There are 3 ways to turn a row about zero (a turn may also mirror it). The second row of each pair is the first, turned, with some noise. The first 27 pairs use one turn. New pairs use 2 turns, one after the other, and a turn may come again.
Known pairs, each followed by its turns in order:
[ 15  26  -9 -20  27 -11   2  -9]
[ 24 -16  -6 -11  10  15 -32  -4] | Votu

[-21  29  25  12  18  30 -16   9]
[-14 -43  20   5 -22 -18 -13 -10] | sipig

[-10 -11 -10 -19 -17 -15 -25  -2]
[ -8  10  -3  10   8 -10  22  31] | sipig

[-30  -6  24  -5  22  12  27  20]
[ 44  17  17  -2  -7 -10  25   8] | Votu

[ 26  27 -28  13  -1  19  10 -23]
[-17  -8  12 -30  11  40 -13  -2] | sipig

[  6  14  20 -30 -22  -4 -24  20]
[ -6  26  -5  39 -12  13 -20  -3] | Zus

[ -3  12 -29  11 -14  -2  17   9]
[ -9  -4   3  -5 -15 -30 -18   4] | Votu

[ 26 -27  25  -9  13   1  26  -3]
[ 42  17  -6 -12  -2   9   9  24] | Zus

[ 11  -6  17 -30 -10  12  -1  11]
[19  0 19 20 20 -9 -7  8] | sipig

[ -2 -12 -26  11 -25 -12  -6  -4]
[ -9 -14  -4 -11  20  -3 -30  -7] | Zus

[-3  7 12  4 27 13 21 -2]
[  3 -19  -6   8  -3   6 -15 -28] | sipig

[-20   7 -24  -3 -27  -8  25  28]
[ -1  15   5 -13 -33 -39 -13  -8] | Votu

[ -6  -6   8 -29 -28 -10 -18  22]
[  6   8  -2  30 -11  10 -36  -8] | Zus

[-14  -8  -3 -12  -4  18 -14 -22]
[-11  17   4  -2  31  -1   3  -4] | Votu

[-16 -15   8   6  27   8  11  -8]
[ 20 -18  10  -9  -4   2  25  -3] | Zus

[ 21 -17 -11  14 -10  -9 -21  -4]
[-11  26  10 -17   8  -3  21  -1] | sipig

[  2  -3  20  29   4   5 -18  -2]
[-8 -3  4 29  1 13 15 18] | Votu

[-26   3 -21  -4 -19 -29  -3   6]
[ -1   7 -27  -7 -12  -5   7  34] | sipig

[-28   6  23   2  17 -19   6 -18]
[ 25  22 -22   2   7   9   4  25] | Votu

[ 29  -5 -21  -1 -10  11 -10 -11]
[-12  14  18 -14  25  14   5   3] | sipig

[ 20 -22  18 -10  19  -8   8  -1]
[ 15 -19 -11 -10   2  18  24  -9] | Votu

[-28 -23  28  23   9  28 -11   5]
[ 4 18 17 30 13 -3 41 15] | Votu

[ 12 -29   2 -11  23 -15 -30 -16]
[ 17 -24 -34   9   6  29   7   5] | Zus

[-23   4  24 -19   3  29  10  16]
[  5 -20   9  33  -4 -16 -32   1] | sipig

[ -5 -23 -28  25 -18   4  27 -10]
[  6 -12  14 -41  20 -13 -18  -7] | Zus

[ 26  19  23 -21   7  10 -23   7]
[-10  29 -16  24 -14  24  12  10] | Zus

[  3 -11 -21  30 -10   3   6 -10]
[ -9 -14   8 -28  24  -2  -7   2] | Zus

New pairs. What belongs after each?
[  1  14   5  28   0 -15  12 -21]
[ 15 -20  -6   2 -21 -18   7  17] | Zus Zus

[ 18  10  23  19 -12 -27  21 -16]
[ -4   5  18 -10 -24  12 -37 -14] | Votu Zus

[-27  26   7  -8 -18   3  12  10]
[ -2  22  13 -12   8 -32   4  11] | sipig sipig

[ 26  18 -17   6  -6  -6  26 -30]
[ 13 -25 -37  -3  19   6   8  20] | Zus sipig

[ 27 -19  -7  -8  21  18 -26   0]
[ 26 -13   2 -20  14  12  32  -4] | Votu Zus

[  1  -2  19  17  -6 -22   1  30]
[-14  -8 -19 -22 -18  16 -17 -10] | sipig Votu

[-15   8  30  -7 -29 -14  28 -23]
[-26  34  20 -11  20  20 -16  15] | sipig Zus

[  3 -12 -16  10  26 -24 -14  11]
[-22 -27 -19   9   9 -18   2   5] | Votu Votu

[ -9  11  17 -15   3  17 -30 -13]
[17 -5 25 17 16 12 -7 20] | Votu Votu

[ 14 -17 -14   9   7 -30  20  30]
[-20   3 -46 -12 -14 -15  -1  -1] | sipig Zus

[ -2  -3  22 -16   5  19 -20 -14]
[-11  -3  10  -9  -5  25 -21 -18] | Zus sipig

[ -6 -22  -8  23  26 -21   3  19]
[ 10  32   1  12  15 -32  -2  -5] | Zus sipig

[ 28 -26  -4  -9 -19 -25  -3 -26]
[ 15 -32   6 -13   2  19 -34 -15] | sipig sipig

[ 28  17  -1 -16  -9 -18  21  -3]
[ -2  24 -13 -16 -18  25  10  13] | sipig Zus

[  9 -26   8 -24   0 -23 -23   5]
[-26 -27  14  23   9 -13  -2 -11] | Zus Votu

[-23 -27 -27  12 -23   9 -23  20]
[  2  -5 -26 -10 -46  23  16   5] | Votu sipig

[ -9 -12  14  -8  -6 -23  21   7]
[-18 -26   0   1 -12  -1 -19   2] | sipig Votu

[-13  -2  -2 -23  20  -4 -26  23]
[  8  15 -39  -6  -2  -9  13 -16] | sipig sipig

[16 21 22 24 28 -4  2 10]
[  9   4  35  -3 -22 -20 -14  18] | Zus Zus

[ -2 -19   4 -20  13 -11 -20 -19]
[-15 -30   2  -2  17 -20   2  -3] | Zus Votu

[ 19 -13  14 -17  13 -23  23  22]
[-12   4 -37 -21   6   0  12  24] | sipig Zus

[ -9  16 -11  16 -11  27  27 -24]
[ 26 -25 -14  25  -3  24  14   2] | Zus sipig

[-1 14  2  0 10 20 -4 22]
[ -8  21  14  -8 -10  -2   6  14] | Zus Votu

[ -6   7  24 -27   5  -3   5  -3]
[ -9  30  -9  -5 -13   7  11  -6] | Votu Zus

[  4   5  13  -4  29  15  -5 -18]
[  7  15   7 -29  -6 -19   0  -1] | Zus Zus

[ 28 -17 -18  -5 -16  13  -3  -9]
[  7   3  19   1  25   4 -23 -20] | Zus Votu

[-17 -25  23 -12   3  12 -18 -14]
[  2 -27  -9  -4  -1  21 -22 -21] | Votu sipig

[-29   6  -6   4  -7 -18   8 -17]
[ 16 -21 -21   3  18  -7   4  12] | Zus Zus

[ 17 -27   6  22  11  18  -8 -22]
[  4  21  -1 -10  21   6  -5  39] | sipig Votu

[-15  27   6 -26 -24  12  28  -5]
[  9  24  14 -11 -10  38 -20 -18] | Votu Votu

[ 24 -24  -5   8  18 -12 -26  -5]
[-23   9  -7   1  28 -17 -24  -9] | Zus sipig

